All rows are made from the same 12 directions, up to rounding. Whole rows:
(in the rows, 128 means zero)
[[132 124 152 146 148 136 146 143 115 122 108 121 122 140 104 126 138 140
  106 129 155 163 149 104 135]
 [138 107 134 159  55 123 126  74 109 129 154 114 153 124 209 158 145 173
  104 191  70 172 107 188 142]
 [109 167 117 107 101 131 123  76 126  45 130 148 164  90 140 144 129 115
   96 141 158 162 141 103 150]
 [111 124 152 174 164 133 152 102 123 109 118 145  89 121  40 135 112 121
  125 103 187 132 144 119 103]
 [147 136 141 106 146 139 133 165 139 107 123  75 123 121 131 141 113 104
  120 116 134 115 129 116 100]
 [158 129  90 108  81 137 113 126 146 138 123 190 111 105 139 132 130 139
  132  98 108 103 125 155 141]
 [152 112 162 129  99 160  84 152  74 141 112 223 131 150 142  87  90 149
  133 145 100  86 126 159 166]
 [115 157 102  89  90 141 115 130 163 194 143 111  79 112 101 101 153 138
  129 172 159  76 156 143 172]
 [154 127 156 164 120 132 112 103 121 137 148 141 144 105 106 119 113 149
  141 104 130 163 148 143 108]
 [172 123 105 100 130 134 142 117 118 113 144 160 114  99 128 136 142 181
   55 106 153 162 157 159 113]
 [121 126 140 158 170 113 130 120 109 117 141 128 102 117  68 133 129 153
   83 131 150 153 135 147  82]
 [122 177 126 102 129 153 128 148 166 125 182  62 126  81 147 118 146  92
  134 115 192 115 147  90 131]
 [155 146 188 210 132 141 109 169 109 107 146  89  84  84  72 148 141 162
   57 146 145 197 141 147  68]
 [ 99 143 110 152 107 108 110  86 122 119 141 159 111 105  97 136 147 155
   94 166 127 149 124 157 126]]

The start of a row, then its end:
[166 138 157 106 124 136  83 197  98  99 111 110 123 123 137 132 106 143
  70 166  79 124]	[119 158  95]
[109 131 113  69 155 101 126 111 125 135  86 109 105 152  54 122 112 144
  92 184 127 100]	[151 149 123]
[ 94 111 116 128 153 118 171  86 113 161 118 143  98 158  81 113 160 170
  92 166 182 146]	[162 128 166]
[138 131  97  81 151 126 127 199 135 138 117 124 112 140 150 122 148 124
 104 118 117 103]	[118 115 127]
[ 90 139 183 166 115 152 110  87  96  91 133 158 151 130 117 111  85  93
 167 152 155 106]	[125 113 156]
[ 97 143  94 106 135 121 138 129 145 134 118 136  95 128  98 127 151 122
 113 141 156 106]	[131 115 146]
[175 153 123  81 105 129 110 131 146 127 146  75 144  89 141 132 133 155
  89 138 120 159]	[161 147 109]
[129 106 134 103 109 133 153  88 118 132 111 104 101 148 121 145 112 150
  97 185 129 102]	[139 174 139]
[124 101 181 163 138 160 183  43 101  90 102 163 131 143  77 132  83 124
 145 107 208 143]	[171 111 155]
[135 100 144 129 167 113 122 129  98 143 158 136 215 162 202  96 113 125
 179  92  91 150]	[112 109 125]
[114 173  93  93  90 123 136 111 165  45  89 100 127  89 120 179 145  99
  87 145 140 155]	[133  96 136]
[ 87 122  80  91 217  45 139 125 134 138 100  93 179 173  97 121 157 135
 123 128  91 181]	[123  88  98]
[175 142 163 102 101 148 129  91 153 154 129  64 136 102  90 119 102 145
 139 133 156 145]	[194 140 128]
[ 92 105  73 163  85 110 167  71 135 112 109 197 144 145 183 161 176 133
 142 119 109 167]	[ 95 112 181]
[161 107 157 140 129 147 140 143 110 125 112 123  90 132 105 141 111 151
  93 134 134 124]	[138 160 108]
[106 184 106  66 145 108  75 140 133  74 137 129 184  99 134 108 116  92
 124 130 119 123]	[125  91 120]
[ 99 189 122 125  97 115  69 118 138  98 192  90 172  72 170 123 145 110
 122 169 112 149]	[111 123 119]
[107  92 131 170 169 139 170 130  98  84 131 185 127 153 161 144 121 101
 139  76 151 118]	[ 89 106 123]
[129 133  87 114 111 148 153 111 164 149 172 145 106 100 159 128 149 115
 151  81 175  94]	[129 125 146]
[ 81 149  77 131 118 111 129 151 163 157 165  90  85 114 152 142 186 116
 117 162 126 102]	[ 91 132 129]
[ 91 154 127  95 134 148 149 101 123  93 153 101 102 112 121 130 133 117
  80 177 203  99]	[145 124 149]
[ 90 127 135 122 148 115 137 111 109 120 113 115 129 154 108 123 129 129
 111 177 139 127]	[130 121 144]
[ 97 129 152 197 175 144 113 212 102 138  97 219  94 156  72  90 137  99
 160  82 157 111]	[111  65 147]
[110 143  98 125 154 131 138 158 143 156 176 126 109 114 146 110 172 125
 121 107 171 121]	[125 106 133]
[163 133 157 127 106 161 117 172 111  85  86 156 114 123 124 138 106 123
 101 122 126 126]	[135 122 135]
[ 95 143 108  89 139 131 149 125 147 107 140  83 119 127 148 140 132  90
 125 146 157  87]	[117 111 134]
[130  70 116 137 153 102 195  66 150 186  96 113 149 183 115 133 126 136
 197  85 124 149]	[145 117 140]
[126 145  86 110 102 123 143  90 169 137 117 153 147 110 123 126 155 125
 156  89 152 156]	[155  90 167]
[144  90 133 153 127 119 166  56 129  91 143 122 188 130 185 164 100 114
 172  72 107 163]	[109 133 101]
[120 121 159 185 103 160 142 139 118 128 112 151  82 133 109 136 134 125
 127 140 157 121]	[126 123 154]
[144 128 102 131 131 112 124 167 156 156 109 125 111 127 112 134 150 131
 137  98 102 138]	[123 120 112]
[124 129 125 117 116 128 135  96 146 153 113 122 108 129  82 123 119 132
 142 140 144 111]	[152 138 141]
[120 162  74 126 111 148 144 161 183 132 128 163  71  88 105 135 175 102
 132  71 188 110]	[135  84 152]
[ 96 114  67  96 153  71 139  96 143 164 119 124 121 152 103 132 154 153
 116 151  97 127]	[118 151 117]
[132 133 141 122 157 138 120 194 132  95  92 135 151 145 140 125 104  68
 172  76 115 105]	[107  69 122]
[156 150 114  34 122 122 116 120 150 153 118  74 140 120 108 109 118 148
 106 160 131 118]	[179 140 136]
[150 142 132 101 120 109 147  37 153 100 116  84 203 106 109 139 115 137
 143 106 145 213]	[187 100 128]
[128 134 141 128 155 117 125 125 130 130 131  98 136 125  96 122 121 128
 128 126 137 144]	[143 120 105]
[112 140 145 139 106 127 104 147 117 154 126 108 127 140 133 112 148 144
 116 192 111 138]	[130 130 157]
[123 113  95 124 135 107 147 143 135 110 107 121 116 141 146 162 147 127
 106 126  96 134]	[ 98 133 110]
[100 117 156 127 158 137 142 152 103  93 121  93 126 159 153 139 106  91
 124 159 130  91]	[ 98 118 121]
[ 96 169  92 100 115 119 107  74 139  85 162 171 188  90 157 113 135 104
 147 107 152 143]	[132  92 155]
[155 104 128 101 161  79  99  94 113 142 114 140 212 152 122 106  87 148
 167  97  54 162]	[134 142  91]
[100 104 146 145 153 109 134 115  88 106  70 159 115 174  73 134 109 141
 102 172 112 130]	[122 137 130]
[115 126 129 127 134 112 118 119 126 151 160  90 144 132 152 122 132 132
 136 155 107 124]	[115 146 116]
[157 109 146 126 100 128 107 120 134 169 114 126 167 148 150 112  94 123
 199 115  71 113]	[127 141 137]
[ 86 121 121 141 209  85 121 132  94 134 169 121 131 143 107 111 142 147
  92 148 128 140]	[106 141  79]
[146 102 158 130 176 128 122 154  98 145  83 170 113 165  57 101  88 139
 135 106 126 108]	[145 132 112]
[ 87 142 152 205 136 135 128 100 119 130 188 132 113 101 111 120 148 125
 134 134 180 149]	[122 122 123]
[137  97 118 127 143  99 139 129 122 176 145  79 117 151 144 137 146 171
 101 163  86 140]	[116 178  97]
[ 83 149  92 112 120 136 149  46 160  99 154 161 105  92  94 136 111  86
 158 102 200  70]	[132 124 139]
[ 99 151 117 129  96 111 134 112 156 136 122  63 144 127 146 142 170 125
 128 182 119 168]	[133 103 159]
[ 99 149 129 156  67 122 116 121 157 168 123  71 100 124 121 140 166 133
 133 207 108 136]	[125 137 160]
[160 117 115  87 115 111 155  79 159  84 100  77 199 128 171 168 101 104
 162  87  91 165]	[133 110 110]
[109 105 111 189 112 130 161 134 135 134 119 154  88 140 142 159 165 128
 130 119 126 137]	[ 95 126 140]
[ 95 124 145  97 181 133 173 151 112  68 120  53 155 164 180 147 125  82
 108 151 155 124]	[111  77 130]
[121 126 127  45 159 137 149 172 124 149 118  57 124 170 160 109 131 120
 104 180 143  81]	[141 115 156]
[113 124  88 101 115  98 134  60 140 135 172 101 151 115 167 143 137 144
 122 152 106 129]	[115 170 114]
[155 133 133 131 141 147 148 131 128  57 156 127 166  95 187 152 119 100
 124  57 152 160]	[119  98 101]
[149 147 159  96 106 182 136 174 135  91 120  81  95 113 149 143 104  90
 110 142 165  75]	[135 118 138]
[134  92 145 155 149 140 126 147  86 207 186 154  89 150 144  89 139 182
 109 151 137  97]	[122 187 128]
[131 130 126 109  90 118 103 125 125 148  65 151 112 149  79 122 122 154
 115 183  89 122]	[145 149 159]
[155 131  52 102  88 126 138  82 161  87 136 207 112  74 141 167 133 132
 112  56 129 120]	[117 157 112]
[124 131 147 189 130 167 166 127 145 141 188  93  23  82  84 153 144 129
  94 122 220  98]	[132 161  93]
[123 126 120 139 124 119 122 103 131 139 129 163 153 129 124 115 127 129
 161 104 123 142]	[132 117 140]
[125 147  87  74 137 134 156 168 159 115 105 106 108 127 138 139 163 112
  99 119 161 122]	[140  85 152]
[ 94 153 101 155  65 174 174  92 175 105 159 129  59  80 145 167 162  88
 132 123 215  89]	[121 115 171]
[130 135 126 151 128 137 126 148 127  87 169 133 168 107 210 140 137  95
 147  81 122 145]	[ 92 100 116]
[129 102  81 123 118 104 175  72 159 153 102 136 112 139 105 154 152 152
 132 110 129 150]	[141 139 137]
[178 131  91  99  91 139 130 196 156 148 120 120 125 118 199 141 174 144
 109 102  94 150]	[124 118 144]
